There are 8 hidden switches. A switch that is on adds its own fixed numbers to the row, and there is some noise. The rows also spread widely along 13 directions, which tell nothing about the answers.
Some rows, each with its switches (1 for on, 0 for off) after it:
[ 20 -21  19  -7 -26 -39 -20 -18 -23 -35  -7 -57  12  35  -4 -12  13 -32
 -46   0  -7  26 -31  -9 -47  -1 -44 -41 -13  18] -> 0 0 0 0 1 0 1 1
[ 36 -33  -7   1   3  17  10   5 -23  26  38 -18  25  -8  -6 -35  21  26
 -26  -9  32   5  15  10  28  30 -56  36  16 -29] -> 0 0 0 0 1 0 1 0
[ 21 -14   8 -32 -18  10  -5  -5  40 -18 -67  58 -13 -15  -3  13  21 -12
 -19   4 -26 -32  19  30  12 -10  38  -4  -5 -19] -> 0 0 0 0 1 0 1 0
[-11 -18  38 -23  -4  18  20 -13  -6 -36 -55  48 -27 -52  14  -8 -21 -26
   4   5  -8  -1  43  35  -8 -27   8 -38 -30  21] -> 0 0 0 0 1 0 1 0
[-57  -2  -9  25 -35 -29   0  33  -8  10  11 -27  -2  19  21   0  24  -6
 -65 -28  28   8  31  -3  24  37  17  11  38 -26] -> 0 0 0 0 0 0 1 0
[  0 -55  13  12 -23   2  -5   1 -21  18  15 -35  -4  -5  22   1  -6   3
 -21 -27  17   9   7  -4   7  27  18  18  22 -12] -> 1 1 1 0 0 0 0 1
[-18   7   6  13 -33 -40 -23  15 -24  17  15 -33 -38  21  24 -29   4 -15
 -55  -3  -2  35   6 -31  11  40 -38 -42  -2   2] -> 0 1 0 0 0 1 1 0
[ -2 -41   4  14  -9 -27 -11   1 -53  23   8 -68  -8  12  21 -20  54 -24
 -68  -6  26  41   0 -33  -9  15 -12 -30 -10  26] -> 1 1 0 0 0 0 1 1
[  8 -29  11 -21 -43  10  -6   0  -9  -1 -19 -38  32 -27  20  24  -2   1
 -21 -34  17 -40   7  30 -23  19  49  52 -33  -4] -> 0 1 0 1 1 0 1 0
[ 37 -74  12 -16 -16 -15  -7  -8   4 -27 -34 -21  11   7  -1  13  10  -7
 -16  10 -40  16 -25 -15   0 -37  21 -22   9  34] -> 0 0 0 1 1 1 1 0
[ 28  -8   6 -28   5  13 -11  -9   3  -2 -17   0  23  10  -9 -32  31  14
 -38  12  -7   2 -17   4  15  18 -36  19 -14 -23] -> 0 0 0 0 1 0 1 0
[-23   6  32 -19  18  -1 -17 -11  -2 -40  -2  33  -1  55  -1   3   2 -34
  -9 -29  22   7  -2  30 -10 -18 -29   6   7 -46] -> 0 0 0 0 1 0 1 1
[ -1 -39  24 -15  -9  25 -18 -16  -1 -22  -7  34 -41   0  -9  18  -9  -4
  24 -11 -10   3  23   6  18  12 -24  -2  -4   7] -> 0 0 0 0 1 0 0 1
[-22 -11  17  11   0 -13 -21   2 -33 -18  31  -4 -34  37 -10 -15   8   4
  -7   6 -10  54   5 -32  23  28 -92 -34  -3  21] -> 0 0 0 0 0 1 1 0
[  3  53   8 -13 -12 -26   2  12  -3   0  -8  18  13  -4  10 -17  22  -7
 -59   2   2  -8   9  23 -28  44 -40 -15 -24 -45] -> 0 0 0 1 0 0 0 0
[ 10  27  23  -8 -41  17 -29  17   4  -7 -31  -2   4 -24   4 -27  41  18
 -42  17  -9  -9   5   4   4  52 -21  14 -27 -27] -> 0 0 0 0 0 0 1 0
[-12 -20  36  13   6  17 -10 -11 -38 -23   6   0  -1  26 -10  -4  21 -19
  -3 -15  21  24  -9   9  11  -5 -19   5   4  -1] -> 0 1 0 1 0 0 0 0
[ -2  -8  29   0 -11   3  19 -20 -15 -27 -22   2  17 -13  -7 -42 -21  -7
 -10 -11   6   0   2  28   8   6 -14   0  -8 -12] -> 1 1 0 0 0 1 1 0
[ 25 -49  -9   8  -6 -23   8  13 -21  24  33 -31  18  16  19 -13  24   6
 -47 -26  26  17  10  -3   5  18 -15  17  30 -26] -> 1 1 0 0 1 0 1 1
[-13  -6 -14  -6  -3 -43 -13  10 -27  19  25 -23 -25  35   8  14  41 -10
 -53   1   1  32   9 -31  -6  33 -55 -36 -18  14] -> 0 0 0 1 0 0 1 0
[ 71 -13  13 -27   7 -13  -7 -14  20  13  -1  35   0   3  13 -13  -3  -5
 -15   2 -21  -1 -15  14 -19  -3 -35 -25  13 -58] -> 1 0 0 0 0 0 0 1
[-14 -50  -3 -28  42  -1 -22   5 -10  26  14  17 -36  24  31  14  17   1
 -23  -2 -11  41  12 -33  31  -3 -24 -10   4   4] -> 0 0 0 0 1 1 0 1
[ 26  -6  18  -8 -52  24 -56  -4  29  13 -46  19 -46   7  -3  16  36 -35
 -22 -10   0 -42   3   4  29  14  45   4  -2 -40] -> 0 0 1 0 0 0 1 0
[ 54 -30  28  -8  19  14   6   1  -4  -7  -7  17  38   0  11 -23  27 -13
 -24 -13  29  -2   0  39 -11 -37  -2  19  30 -57] -> 0 0 0 0 1 0 1 1
[-41 -30   8 -10 -25   0 -11   7  13 -26 -17  31 -35  13   2  31  11   2
  -4 -21 -13   4  38  -5  24  27   7   6   3  -1] -> 1 0 0 0 1 0 1 1
[ -6 -27  50  10 -10  11 -16 -11  -7 -45 -27  24 -23  25  -8 -17  10 -36
  -4  -4  -4  26  -4   5  13 -25  -3 -29  26  -7] -> 0 0 0 1 1 0 0 1

New rows. What belongs after each?
[-46  20  -1   4 -17 -32   5  21 -20   8 -10 -15  -7  -4  25 -13  34 -16
 -77  -2  19  14  30  -1  -6  31  -9 -23  -9  -6] -> 0 0 0 0 0 0 1 0
[ 13 -20   8 -19   0   1  -6   0 -16  35 -12  24 -55 -15  23 -21  12 -17
 -27   6   2  14  35 -12  27  14 -19 -34 -26  11] -> 0 1 0 1 1 0 1 0
[ 21 -34  -7 -27  34 -42  -2  13 -25  13  23  -3   4  28  42  21  23 -11
 -49  -3  -7  38  -4  -9 -32 -20 -36 -26  -7   4] -> 0 1 0 0 1 0 1 0
[-22  15  14 -36  14 -34  -5 -30 -12 -12   0 -21  23  57  10 -25 -19 -28
 -46 -28  12   9 -36  12 -29  19 -30   5 -29 -36] -> 1 1 0 1 1 0 0 1
[-57  -6  10  -5  11  -2  -4   1 -41  -8   9 -29  10  20  13   1  24 -22
 -42 -27  43  12  16   9   9   8 -15  21 -20   4] -> 0 0 0 0 1 1 1 0
[ 37 -14  25   1 -35  -3 -21 -15 -10 -22  12  -4 -15  25 -26  -2   3  -2
   8  -3  -7   7 -14  -4  -3  31 -65 -15  -5 -13] -> 1 0 1 1 0 0 1 0
[ 56 -31  20  -5 -45  11 -25 -14   0  -2 -33  -4 -36 -20 -16 -24  27 -16
 -17  12 -11  -8  10  -5   6  20 -22 -32 -15  11] -> 0 0 0 0 1 0 1 1
[  4 -58  27  -9 -41  12 -15  -1 -20  29  -3   3 -80 -50  50  11 -30 -22
  13 -23  10   1  61  -9   5  13  21 -28 -24  26] -> 1 1 0 0 1 0 1 1
[-24   1  36  23 -64  19 -40   4 -31 -23  -5 -10 -43 -11  -6   4  15 -21
  -6 -29  22 -14  36  12  10  59  -9   9 -25   9] -> 0 1 0 0 1 1 0 1
[-47   2  44  26 -28  -8  11 -11 -39 -20  -4 -27 -10  -4  20 -24 -21 -57
 -27 -33  59   4  26  28 -14  -1   5 -21   6 -16] -> 1 0 1 0 0 0 1 0
[ -3 -46  -6  -4   0  10 -38  25  10  27   4   5 -14  23  26  30  46   0
 -33 -14  -6   6   3 -22  49   3  33  29  28 -20] -> 0 0 0 0 1 1 0 0
[ 26 -15  30  -4  -7 -13 -16  10   2  13   3  -2   4  20  46 -17  -5 -36
 -41 -28  34  -1  -2  16 -16 -17  13   1  32 -77] -> 1 0 1 0 1 0 1 1
[ 13  -6   9  25 -54 -12 -32  31  10  -5  -4   8 -22  23   0  -9  47   1
 -47  -9   3   2  18 -14  23  51 -14   1  34 -48] -> 1 0 1 0 1 0 1 1
[ 64 -70  28 -18 -19  12 -20 -11  -9 -30 -23 -14  19   0  -8  21  23   7
   3  -3 -20   3 -25   0 -26  -8   3  13 -14  10] -> 1 1 1 1 1 0 1 1
[-17 -52  -6  13  -4 -43  21  19 -10 -10  19  19 -15  28  27  47  -2 -27
 -23 -36   7  15  35  17  -5 -27  20 -20  46   3] -> 0 1 0 0 1 0 1 0
[ -8  -2  18  23  -4  -1   6  19 -32  -1   9  26 -31 -12   0  -8  45  -3
 -28   3  17  27  46   0   8  30 -46 -31   8  -4] -> 0 0 0 1 0 0 0 1
[-25   7  10   2 -28 -17 -27  10 -25  35   4 -34 -39  12  30 -22  29 -42
 -64 -22  48   4  28 -13   8  34  -7 -17 -16 -18] -> 0 0 0 1 1 0 1 1
[ 28 -10  33 -15 -44 -15 -19 -13 -15 -31 -17 -20  -7 -13   9   4  -2 -25
 -11  -8  -4  -8   7  14 -52  17 -31 -27 -42   6] -> 1 0 0 0 1 0 1 1
[ 20 -54  18  -8 -13  20   3   8   5  18   3  -1   8 -20  25  15 -21  10
   4 -24  15 -13  15  16  13  -9  35  34  30 -36] -> 0 0 1 1 0 0 1 0
[ 23  -1 -13   7 -29   4 -16  23   2  22   8  33 -42   5 -16 -13  48  15
 -37   5   3  -5  41  -8  48  66 -54  -2  12 -26] -> 0 0 1 0 1 0 1 0
[ -1   2  39  26 -47  34 -43  12 -16 -22 -12 -13 -16  14 -17 -42  48  -4
 -33  -4  31   5   8  -6  31  48 -27  24  11 -33] -> 0 0 1 0 1 0 1 1
[-30 -53  34  -7  23  18  -4   6 -26 -25 -29   4   2   7  28   6  34 -16
 -25 -14  15  30  10   5   5 -41  41  12   8  10] -> 0 1 0 0 1 0 1 1
[ 34  -4  22   2   1   7 -21   1  -4 -15   4  58 -26  32 -11   6  38 -26
  -9 -18  13  -2  13  27   7   4 -31  -6  15 -43] -> 0 1 0 0 1 0 0 1
[-17 -21  20 -14 -46  -6 -31   4 -10  20  19 -28 -31  -5  42  53 -24 -25
   5 -43  19 -23  25   1 -18  22  23  12 -28 -11] -> 1 0 0 1 0 0 1 0
[-43  -9   7  16 -21  -2  11  25 -12  -4  -2 -21  34   1  14  -7  27  -1
 -58 -32  40  -6  25  23  10  31  33  46  27 -38] -> 0 0 0 1 1 0 0 1
[ -3 -11  31 -19   7   2 -20 -13  11 -48 -21  55 -14  46  -6  40   6 -26
  16 -23 -13  -2 -10  29  -4 -32   5   2   5 -24] -> 0 1 0 0 0 0 1 0
[  0 -53   8 -27  35   8   9 -10 -17  -3 -23  11  14  -5  19  21  39 -22
 -30  -3   3  12   4  11  -5 -37  23  -3  -9  12] -> 1 0 0 0 1 0 0 0
[ 22   2  29  -2 -38   9 -40  21   0   4   1 -12   6 -10  33  -5  14  -6
 -27 -14   4 -12  -4   4   1  30   1  23  -6 -44] -> 1 0 0 0 1 1 0 0
[ -4 -42  -2 -25 -24   6 -12 -14 -14  44 -25 -17 -48 -30  25   7  -5 -27
 -22 -21  15 -25  36  -4  27  15  44  -2 -45  28] -> 0 1 0 1 1 1 1 0
[-12  41  10 -41   1 -28  -4 -18   5  -9 -11  31 -10  30  10  -6 -22 -31
 -35 -32  17 -22  10  42 -32  23 -33  -3 -37 -52] -> 0 1 0 0 1 0 1 1
[-35  -2  19 -28  22 -20  27 -20   7 -12 -32  53 -26  -2  21  -8 -43 -47
 -18 -22   7  -4  33  35  -4 -26  13 -38  -4 -21] -> 0 0 0 1 1 1 0 1
[  0 -26  19 -36  15  -1  -4   2 -23   1  -2  12 -23 -18  40  -5 -19   6
  -9   6 -18  30  17  -7 -14   5 -39 -19 -38  23] -> 0 1 0 0 1 0 1 0
[ 26 -76 -14 -22   3   2 -18 -10 -15  10 -11 -23 -14  19  -7   9  38  17
 -32  13 -25  26 -15 -37  25  13 -15   2 -10  44] -> 0 1 1 0 1 0 1 0
